There are 9 hidden switches. A switch that is on adds its own fixed numbers to the row, and there is some noise. The rows also spread widely along 9 directions, which tell nothing about the answers.
Known rows, each followed by its switches (1 for on, 0 for off):
[ 0.39  3.11  1.37  3.62 -0.93  1.53  1.27  0.89 -0.50  1.41 -0.77 -0.29
 -0.47 -1.41  1.69  0.92  0.03  1.01  3.72 -0.31 -1.08 -0.18 -0.79 -3.50
  0.58 -1.34  0.36  0.38 -0.43  1.00  1.37 -0.78 -2.27  1.97 -1.25 -1.93
  0.80  0.39 -1.01 -0.80 -3.60] -> 1 0 0 0 1 1 0 1 0
[ 0.28  0.30  0.13  1.43 -0.98 -0.12  2.55  2.01  0.30  2.86  0.78 -0.42
 -0.30  0.00 -1.02  1.17 -1.69  0.45  3.58 -0.02  1.43  1.13 -0.91  0.64
 -0.09 -3.25 -0.75 -1.88 -0.42  2.35  0.86  2.20 -1.05  1.40  0.58 -0.55
  1.34  1.96 -0.10 -2.24 -1.97] -> 1 0 1 0 0 0 0 0 0
[ 0.02  0.98  0.23  0.47 -0.35  1.71 -1.47 -1.10 -1.36 -1.31  0.27  1.14
  1.15 -0.59  1.19  0.73  1.12 -0.65  0.71 -0.99  0.04 -0.41  0.65 -1.61
 -0.90  1.81  0.42  0.47 -1.78 -0.51  1.07 -2.57 -0.92 -0.02 -0.27 -0.82
 -1.82 -1.22  0.24 -0.21 -0.66] -> 1 0 1 0 0 0 0 0 0
[-0.44 -0.26 -0.37  0.15 -1.86  0.99 -1.37  0.01  0.87 -1.28  1.24  2.02
  3.17 -1.14  1.17  0.18 -0.17 -0.08  0.88 -0.40  1.98  0.19 -2.11  0.08
 -0.21  0.16 -0.64 -1.74 -0.90 -0.11  2.47 -1.46  1.62 -1.06  1.04 -0.10
 -1.02  0.56  1.52 -1.40 -1.42] -> 0 0 0 0 1 0 1 1 1
[ 2.27 -1.51  1.07  3.45 -1.59 -1.30  1.22 -1.62 -2.32  1.66  1.19  5.25
 -1.54 -1.30  0.09 -1.25  2.05 -1.33 -1.22 -1.55 -1.80  1.73 -1.88  2.00
  1.48 -0.12 -2.49  1.21  1.98  1.16  2.91 -1.10 -1.71  2.68 -3.37 -0.38
  3.20  2.46  3.01 -1.28 -2.72] -> 1 1 0 0 0 0 0 0 1
[-1.30 -0.62  0.45  0.18 -1.20  0.94  2.77  0.32 -0.16  1.65  0.65 -0.98
 -0.55 -0.51  0.74  1.29 -0.48  1.76 -0.19 -1.09  0.71 -0.13 -3.09 -1.21
  0.95 -1.40 -1.97  1.21 -1.17 -0.14  1.31  1.27  0.89 -1.55 -0.33 -0.50
 -0.10  1.34 -0.35  1.51 -0.09] -> 1 1 0 0 0 0 1 0 1
[-1.08  0.71  0.79 -1.64  0.65  2.08  1.75  2.86  1.35  1.53  1.94 -4.69
 -0.43  0.54 -1.35  0.03 -1.03  0.34  3.11  0.94  4.08  1.60  0.77 -0.33
  1.05 -3.52 -2.24 -4.78 -3.29  3.90 -0.16  2.30  1.77  0.22  1.99 -0.75
 -1.38  0.21 -0.77 -0.95 -0.99] -> 1 0 0 0 1 0 1 0 0
[ 2.17  0.52  1.02 -1.51 -0.81  1.13 -0.78 -0.11 -2.44 -0.96  1.27  1.39
  1.05 -2.05  0.42 -2.07  2.97 -2.61 -0.36  0.14  0.16  2.41  0.55  0.73
  2.59  0.27 -2.04 -1.25  0.55  1.44  1.91 -1.68  1.37  1.44 -1.09 -1.07
  0.00 -0.78  3.48 -1.13 -4.13] -> 1 0 1 1 0 0 1 1 0
[-0.72  0.13  1.07  1.47 -3.61  0.68 -0.50 -2.55 -2.19 -1.29  1.60  2.15
 -0.20 -1.18  1.40  1.59  2.19 -0.03 -0.32 -1.82 -0.87  0.48 -2.73 -1.65
 -0.15  2.95 -0.51  2.57 -2.97 -1.73  2.20 -3.06 -1.97 -1.68 -1.90 -0.91
 -3.01  0.57  1.40  1.51 -1.88] -> 1 0 1 0 1 1 1 0 1
[ 2.07  2.36  1.67  2.52 -0.54  1.45  0.70  0.93 -1.31  1.41 -0.70  0.55
  0.74 -1.82  1.80 -1.34  1.11 -0.64  2.44  0.08 -0.57  0.86  0.00 -2.17
  1.72 -2.57 -0.82 -1.33  0.62  2.19  2.37 -1.48 -0.50  2.91 -1.26 -1.48
  1.75  0.40  0.79 -1.66 -4.85] -> 1 1 0 1 1 0 0 1 1
[-0.95 -0.34  0.44  0.55  2.82  4.00  0.15 -0.98 -0.36  0.43  0.77 -1.30
 -1.02  0.52  0.57 -0.24  1.54  0.13 -0.40 -1.03  1.69 -0.91  0.92 -1.63
  1.69  0.61 -3.39 -0.93 -1.93  1.43  1.06 -1.13  1.01  0.17 -0.50 -0.85
 -0.03 -1.45 -0.85  1.01  1.92] -> 1 0 0 0 0 0 1 0 0
[ 0.37 -1.75 -1.28 -0.34 -0.58  0.36  4.60  1.38 -0.76  2.26  1.03 -1.35
 -1.74  0.01 -2.70  0.75 -1.18  0.50  0.60 -0.47  1.01  3.28 -1.79  1.77
  1.64 -3.01 -3.55 -0.33 -0.30  1.32 -0.74  4.06  0.93  0.86  0.63 -0.44
  2.65  1.47 -0.11 -1.86 -0.57] -> 0 0 1 0 0 0 0 1 0
[ 1.95  0.79  0.94  3.06  0.93  2.32  2.52  1.46 -0.69  1.60  0.31  0.49
  0.36 -0.99  1.31 -0.64 -0.14  0.68  2.11 -0.75  1.33  1.35 -1.36 -1.15
  1.01 -2.03 -3.75 -1.22 -0.17  2.11  1.24  0.29 -0.37  2.47 -1.07 -0.73
  3.08  0.37  0.09 -1.94 -2.68] -> 1 1 0 1 0 0 1 1 1
[ 1.47  2.27  0.83 -0.36 -0.28  0.62  0.88  2.62  0.33  2.05 -0.93 -0.27
  1.67 -1.55  1.19 -0.24 -0.67  0.38  2.19  0.61  0.21 -0.30 -0.09 -1.49
  1.02 -2.32  1.06 -0.48  2.13  0.78  0.63  0.58  0.50  1.21  0.50 -0.73
  1.46  0.02  0.04 -0.63 -3.21] -> 1 0 0 0 0 0 0 0 0
[ 1.53  0.70  0.81  3.20  2.53  3.36  1.08  0.13 -0.78  1.66  1.14  2.12
 -0.35 -0.85  0.23 -1.75  1.32  0.29 -0.27 -0.28  1.54  0.96 -0.06 -0.85
  1.92 -1.84 -3.30 -1.51 -0.21  2.09  1.80  0.18  0.85  2.42 -1.94 -0.95
  3.05 -0.87  0.52 -1.39 -0.87] -> 0 1 1 0 0 1 0 0 1
[ 1.06  0.05  0.91  1.57 -0.95  0.22  2.23 -0.10 -2.01  2.29 -0.55  1.36
 -1.86 -1.31  0.20 -0.24  1.25 -0.20 -0.23 -0.83 -2.01  0.73 -1.08 -0.67
  2.26 -1.12 -1.47  2.56  1.87  0.50  1.19 -0.31 -1.32  1.59 -2.04 -0.99
  2.56  1.13  0.68  0.72 -2.85] -> 1 0 0 0 0 0 0 0 1
[-0.56 -1.16  0.04 -0.13 -2.25 -0.59  1.81  0.35 -0.08  2.57  0.54 -2.88
 -1.57 -0.43 -0.79  0.53 -0.34 -0.42  2.08  0.13  1.42  1.58 -0.95  1.25
  2.41 -3.13 -1.59 -2.61 -0.47  1.23  2.13  1.30  1.27  0.14  1.05 -0.34
  0.97  2.24  0.62 -1.04 -0.98] -> 1 1 0 0 0 1 0 0 0
[ 0.75  0.17 -0.31  3.54  1.27  2.33 -0.39 -0.47  0.27  1.57  0.71 -0.48
 -0.19  0.48  0.35 -0.89  0.12 -0.76  3.17 -0.30  2.72  0.88  1.46  0.07
  0.61 -2.04 -2.56 -4.61 -2.05  2.88  2.10 -1.22  0.47  2.37  0.91 -0.14
  2.27  0.47 -0.39 -3.26 -0.45] -> 0 1 0 0 0 1 0 0 1
[ 0.76 -0.80  0.63  3.47 -1.99  0.45  2.61 -1.03 -0.58  2.93 -0.24  2.58
  0.11 -1.32  1.81  0.26  1.09  0.69  0.90 -1.38 -0.88 -1.01 -3.54 -0.52
  2.56 -1.37 -2.11  1.32  1.47 -0.46  3.52 -0.44 -0.38  0.09 -2.30 -0.91
  3.53  2.55  1.29 -0.31 -1.82] -> 1 1 1 1 1 0 1 0 1
[ 0.68  1.12  0.83  0.42 -0.99  0.62 -0.14  0.95  0.20  0.28  0.04  1.38
  1.64 -1.46  1.58  0.11  0.15  0.43  0.26 -0.05  0.10 -0.38 -1.36 -1.50
  0.36 -0.89  0.87 -0.20  0.48 -0.37  1.63 -0.45  0.69  0.08 -0.40 -1.04
 -0.19  0.32  0.97 -0.31 -1.89] -> 1 1 0 0 1 0 0 0 0
[ 0.34  0.07  0.34  1.17  1.20  1.44 -0.14 -0.46 -0.40 -0.96  0.97  2.12
  0.56 -0.24  0.21 -0.13  0.72 -0.05 -0.64 -0.79  0.35  0.48 -0.30 -0.59
 -0.63  0.90 -0.90  0.22 -0.90  0.52  0.22 -0.67 -0.11  1.17 -1.62 -0.89
 -0.12 -0.60  0.75 -0.22 -0.49] -> 0 0 0 1 0 0 0 0 0
[-1.37 -1.51 -1.19  1.98 -1.18  1.09  0.99 -1.86  0.02  0.73  0.88  0.36
 -0.29  0.12 -0.48  1.80 -0.12  0.75  0.93 -0.89  0.82  0.40 -2.09  0.53
  0.81 -0.36 -1.65 -0.69 -1.67  0.08  2.59  0.11  0.34 -0.73  0.21 -0.44
  0.13  1.34  0.35 -1.10  1.09] -> 0 0 1 0 0 1 0 1 0

New rows, each followed by its switches (1 for on, 0 for off):
[-0.01 -1.16 -0.07  0.47 -0.94  1.10 -1.24 -1.08  0.08  0.24  0.89  1.01
  0.67 -0.55  0.77 -0.27  1.38 -1.15  0.99 -0.67  0.95 -0.42 -0.44  0.76
  1.60  0.57 -1.27 -1.64 -0.05  0.03  2.51 -2.07  0.59 -0.20 -0.01 -0.40
  0.51  0.41  1.58 -1.03 -0.37] -> 1 0 0 0 1 0 1 0 0
[ 2.98  0.84  1.55  3.51 -0.71 -0.30  2.77  1.30 -1.46  1.66  1.01  4.88
 -0.43 -2.47 -0.05 -0.67  1.00  0.04 -0.41 -0.64 -1.94  1.89 -2.66  0.26
  1.51 -1.52 -1.38  1.76  3.31  1.65  1.20  0.92 -1.89  3.62 -3.79 -1.62
  3.24  1.58  2.26 -1.89 -4.87] -> 1 0 0 0 1 0 0 1 0
[ 0.00 -0.68  0.33  0.71 -1.23  1.49  1.85 -0.54 -0.78  2.28 -0.43 -0.08
 -0.46 -1.14  0.89 -0.13  0.87 -0.18  0.81 -1.12 -0.18 -0.23 -1.77 -0.22
  3.38 -1.23 -2.75  0.12  1.37  0.68  2.76 -0.53  0.88  0.18 -0.06 -0.41
  2.63  1.04  0.58 -0.09 -1.44] -> 1 0 0 0 0 0 1 1 1
[-0.09 -0.37  0.42 -1.35 -0.84  1.34  1.29  1.20 -0.37  0.15  2.41  0.22
  0.90 -0.50 -0.66  0.05 -0.12  0.14  0.19 -0.29  2.39  2.18 -1.45  0.38
  0.27 -0.79 -2.25 -1.32 -2.01  1.19  0.70  1.10  0.96 -0.44  0.50 -0.19
 -1.03  0.25  1.17 -0.19 -1.09] -> 1 0 1 0 0 0 1 0 1
[ 0.69 -0.09  0.55 -0.70  0.64  1.44  2.29  2.01  0.03  3.71  0.38 -1.39
 -0.22 -0.95 -0.25 -1.35  0.03  0.05  0.67  0.88  1.53  1.09 -0.14  0.00
  3.32 -4.58 -2.57 -2.92  1.37  2.61  1.99  2.01  2.71  1.22  0.50 -0.72
  2.83  0.94  0.61 -0.68 -1.70] -> 1 1 0 0 0 0 0 0 1
[ 1.86  0.26  0.25  1.91  0.67  2.58  2.73  0.59 -1.21  1.85 -0.02  1.64
  0.17 -2.01  0.29 -0.05  0.78  0.87 -0.34 -0.57 -0.27  0.92 -2.12 -1.07
  2.78 -1.18 -2.41  1.18  1.85  0.02  1.69  1.43  0.29  1.61 -1.58 -1.36
  3.44 -0.30  0.75 -0.74 -1.72] -> 1 0 1 0 0 1 0 1 0
[-0.22 -0.32 -0.98  0.69 -1.12  1.83 -1.31 -0.36  0.01  0.08 -0.47 -2.33
  1.47  0.49  1.54  0.48  0.45 -1.32  4.30 -0.63  2.22  0.26  1.06 -0.55
  0.22  0.46 -1.55 -2.92 -2.78 -0.08  1.60 -3.41 -0.07  0.13  2.61  0.01
  0.22 -0.28 -0.41 -2.15 -0.71] -> 1 0 0 1 1 0 1 0 1
[-1.26 -0.54 -1.67 -1.73 -0.17  3.04  0.30 -0.32 -0.07  0.29 -1.83 -3.38
  1.46 -0.10  1.49  1.11 -0.41  0.47  1.21 -0.31  1.19 -0.66  0.04 -2.19
  1.35 -0.68 -1.07 -0.67 -1.15 -2.00  0.93 -0.78  2.76 -2.13  2.92 -0.28
  0.60 -0.99 -1.55  0.35  0.91] -> 0 0 0 1 0 0 0 1 1
[-0.17  0.40  0.23 -0.03 -1.22  0.95 -0.63 -0.29 -0.48  1.00 -0.67 -1.05
  0.24 -1.29  0.92 -0.92  1.03 -1.14  1.17  0.29  0.01 -0.23  0.54 -0.38
  2.39 -1.72 -0.36 -2.32  0.10  0.99  2.58 -1.24  1.90  0.24  0.45 -1.08
  0.70  0.47  0.80 -1.19 -2.04] -> 0 1 0 0 1 0 0 1 0
[ 0.27 -0.81 -0.20  1.98 -1.34  1.05  1.32 -1.10 -0.96  1.21  0.35  1.59
  0.58 -0.78  0.59  0.65  0.55 -0.16  1.46 -0.87  0.19  0.90 -1.83 -0.12
  1.37 -0.98 -1.59 -0.31 -0.21  0.77  3.06 -0.70 -0.34  0.51 -0.45 -0.90
  1.31  1.43  1.03 -1.25 -1.57] -> 1 0 1 1 0 0 0 1 1
[-0.37 -1.00 -0.08  1.90 -1.32  1.05  1.47 -1.12 -1.58  1.04  1.05  1.59
 -0.30 -0.37  0.10  1.14  0.63  0.28  0.43 -1.49 -0.02  1.29 -2.15 -0.12
  0.48 -0.45 -2.13  0.41 -1.13  0.81  2.19 -0.11 -0.81  0.32 -0.42 -0.79
  0.34  1.09  0.48 -0.86 -1.09] -> 1 0 1 0 0 0 0 1 1
[ 0.95  2.66  0.96  1.54 -0.76  0.55 -0.39  1.36  0.45  0.33 -1.00  0.43
  1.64 -1.28  1.87 -0.23 -0.36  0.07  2.57  0.25 -0.14 -1.22  0.15 -2.39
 -0.41 -1.09  1.60 -0.65  0.11  0.20  0.74 -1.22 -0.05  0.92 -0.36 -0.57
  0.46  0.09  0.06 -1.10 -2.83] -> 0 1 0 0 1 0 0 0 0
[ 0.29 -0.34 -1.30  3.80 -2.50  0.32  0.87 -0.98 -0.77  2.02 -0.84 -1.31
 -1.01  1.16  0.41  1.92 -0.32 -1.06  5.61 -1.57  0.40  1.03  0.29  0.12
 -0.50 -0.36 -1.44 -1.30 -2.37  0.66  0.94 -2.41 -3.24  1.26  1.44  0.23
  1.74  1.76 -1.55 -3.58 -1.55] -> 1 0 1 0 1 0 0 0 1
[ 0.84  0.42  0.58  1.26 -2.04  0.55  0.21 -0.21 -0.21  1.85 -0.43  0.76
  1.50 -1.73  1.65 -0.35  0.65 -0.82  3.52 -0.15  0.35 -0.22 -1.06 -0.13
  2.03 -1.84 -0.98 -2.04  1.39  1.42  3.45 -1.41  0.57  1.09  0.23 -0.52
  2.27  1.59  1.36 -1.41 -3.28] -> 1 0 0 1 0 0 1 1 1
[ 1.04  2.07  0.01  3.00 -1.24  1.73  0.65  0.91 -0.21  0.68 -0.90 -1.77
  0.84 -0.52  3.07  0.95 -0.81  0.33  5.38 -0.68  1.31  0.13 -0.32 -2.83
 -1.14 -0.27 -0.80 -0.87 -2.53 -0.38  0.55 -2.00 -1.52  1.08  1.10 -0.14
  1.32 -0.07 -1.36 -1.81 -2.64] -> 1 1 0 1 0 1 1 0 1
[ 0.54 -1.44 -1.02  0.74 -0.66  1.90  0.78  0.18 -0.88 -0.11  0.12  1.13
  1.84 -1.02  1.48  0.73 -0.52  0.54 -0.25 -1.19  0.93  1.04 -2.21 -0.38
  0.40 -0.38 -2.19 -0.04 -0.20 -1.20  1.70 -0.74  1.19 -0.22  1.07 -0.31
  1.15  0.11  0.32 -1.47 -0.27] -> 1 1 0 0 0 0 0 1 1
[ 0.09  1.96  1.45  1.45  0.10  1.89  2.69  2.09  0.57  3.17 -0.04  0.66
  1.25 -1.26  1.12  0.40 -1.28  2.41  1.69  0.22  0.74 -0.90 -2.22 -2.26
  1.28 -4.14 -0.05 -0.56  1.19  1.61  2.29  2.08  0.77  0.23 -0.72 -1.19
  1.71  1.27 -0.07  0.24 -2.23] -> 1 1 1 0 0 0 0 0 1
[ 1.60 -0.20  0.00  0.77 -1.27  0.96  1.55  0.35 -1.12  1.89 -0.20 -0.52
  0.09 -0.58  0.46 -0.49  0.85 -1.32  2.92 -0.54  0.69  1.45 -0.13  0.43
  1.62 -0.95 -2.67 -1.16 -0.19  0.99  1.20 -0.96 -0.29  1.34  0.39 -0.27
  2.67  0.65  1.02 -2.00 -2.73] -> 1 0 1 1 0 0 1 0 1
[ 1.28  1.57 -0.04  0.68  0.16  1.74 -0.55  0.86  0.13 -2.26  0.63  2.81
  3.02 -1.71  2.15  0.59 -0.47  1.06 -0.28 -0.92  0.95 -0.14 -1.92 -2.19
 -1.62  2.29  0.34  1.73 -0.57 -2.75 -0.37 -0.97 -0.11 -0.27 -0.42 -0.18
  0.17 -1.78  0.83 -0.10 -0.83] -> 0 0 0 0 0 1 1 0 0
[-0.05  4.01  2.96  3.67 -3.60 -0.35  0.02 -0.47 -0.38  1.19 -0.13  2.90
  0.64 -2.55  2.85  0.38  1.17  0.79  2.22 -0.52 -1.77 -2.12 -2.59 -3.42
  0.13 -0.74  1.98  1.66 -0.11 -0.02  3.72 -2.01 -1.67 -0.03 -3.27 -1.52
 -0.35  1.88  1.08  0.94 -4.85] -> 0 1 1 0 1 1 1 0 1
[-1.64  0.75  1.35  2.01 -1.32 -0.55  0.56 -1.02  0.35  2.38  0.92  0.71
 -1.21  0.00 -0.62  0.66  0.26 -0.20  2.32 -0.19 -0.14 -0.86 -0.29  0.26
  0.75 -2.30  0.27 -1.50 -0.46  3.03  2.71  0.23 -0.51  0.48 -1.24 -1.04
 -0.48  2.30  0.66 -0.10 -1.25] -> 0 0 1 0 0 0 0 0 0
[-0.74 -0.96 -1.68  1.14 -1.33  1.75  1.27 -0.64  0.06  0.52 -1.01 -1.18
 -0.06 -0.28  0.86  1.71 -0.61  0.87  1.25 -1.15  0.11 -0.10 -1.80 -0.91
  1.00  0.05 -1.20  0.57 -0.83 -2.20  0.88 -0.32  0.40 -0.71  1.11 -0.38
  1.55  0.00 -1.01 -0.93  0.34] -> 0 0 0 0 1 1 0 1 0
[-0.55  0.96  0.34  1.24 -1.51  1.94  0.05 -0.64 -0.83  0.01 -0.10  0.09
  0.18 -0.50  1.99  1.04  0.73  0.46  1.48 -1.50 -0.07 -0.93 -0.96 -2.57
 -0.16  1.24 -0.51  1.35 -1.70 -0.82  1.31 -2.41 -1.16 -0.73 -0.16 -0.43
 -0.99 -0.15 -0.57  0.87 -1.10] -> 1 0 0 0 1 0 1 0 1
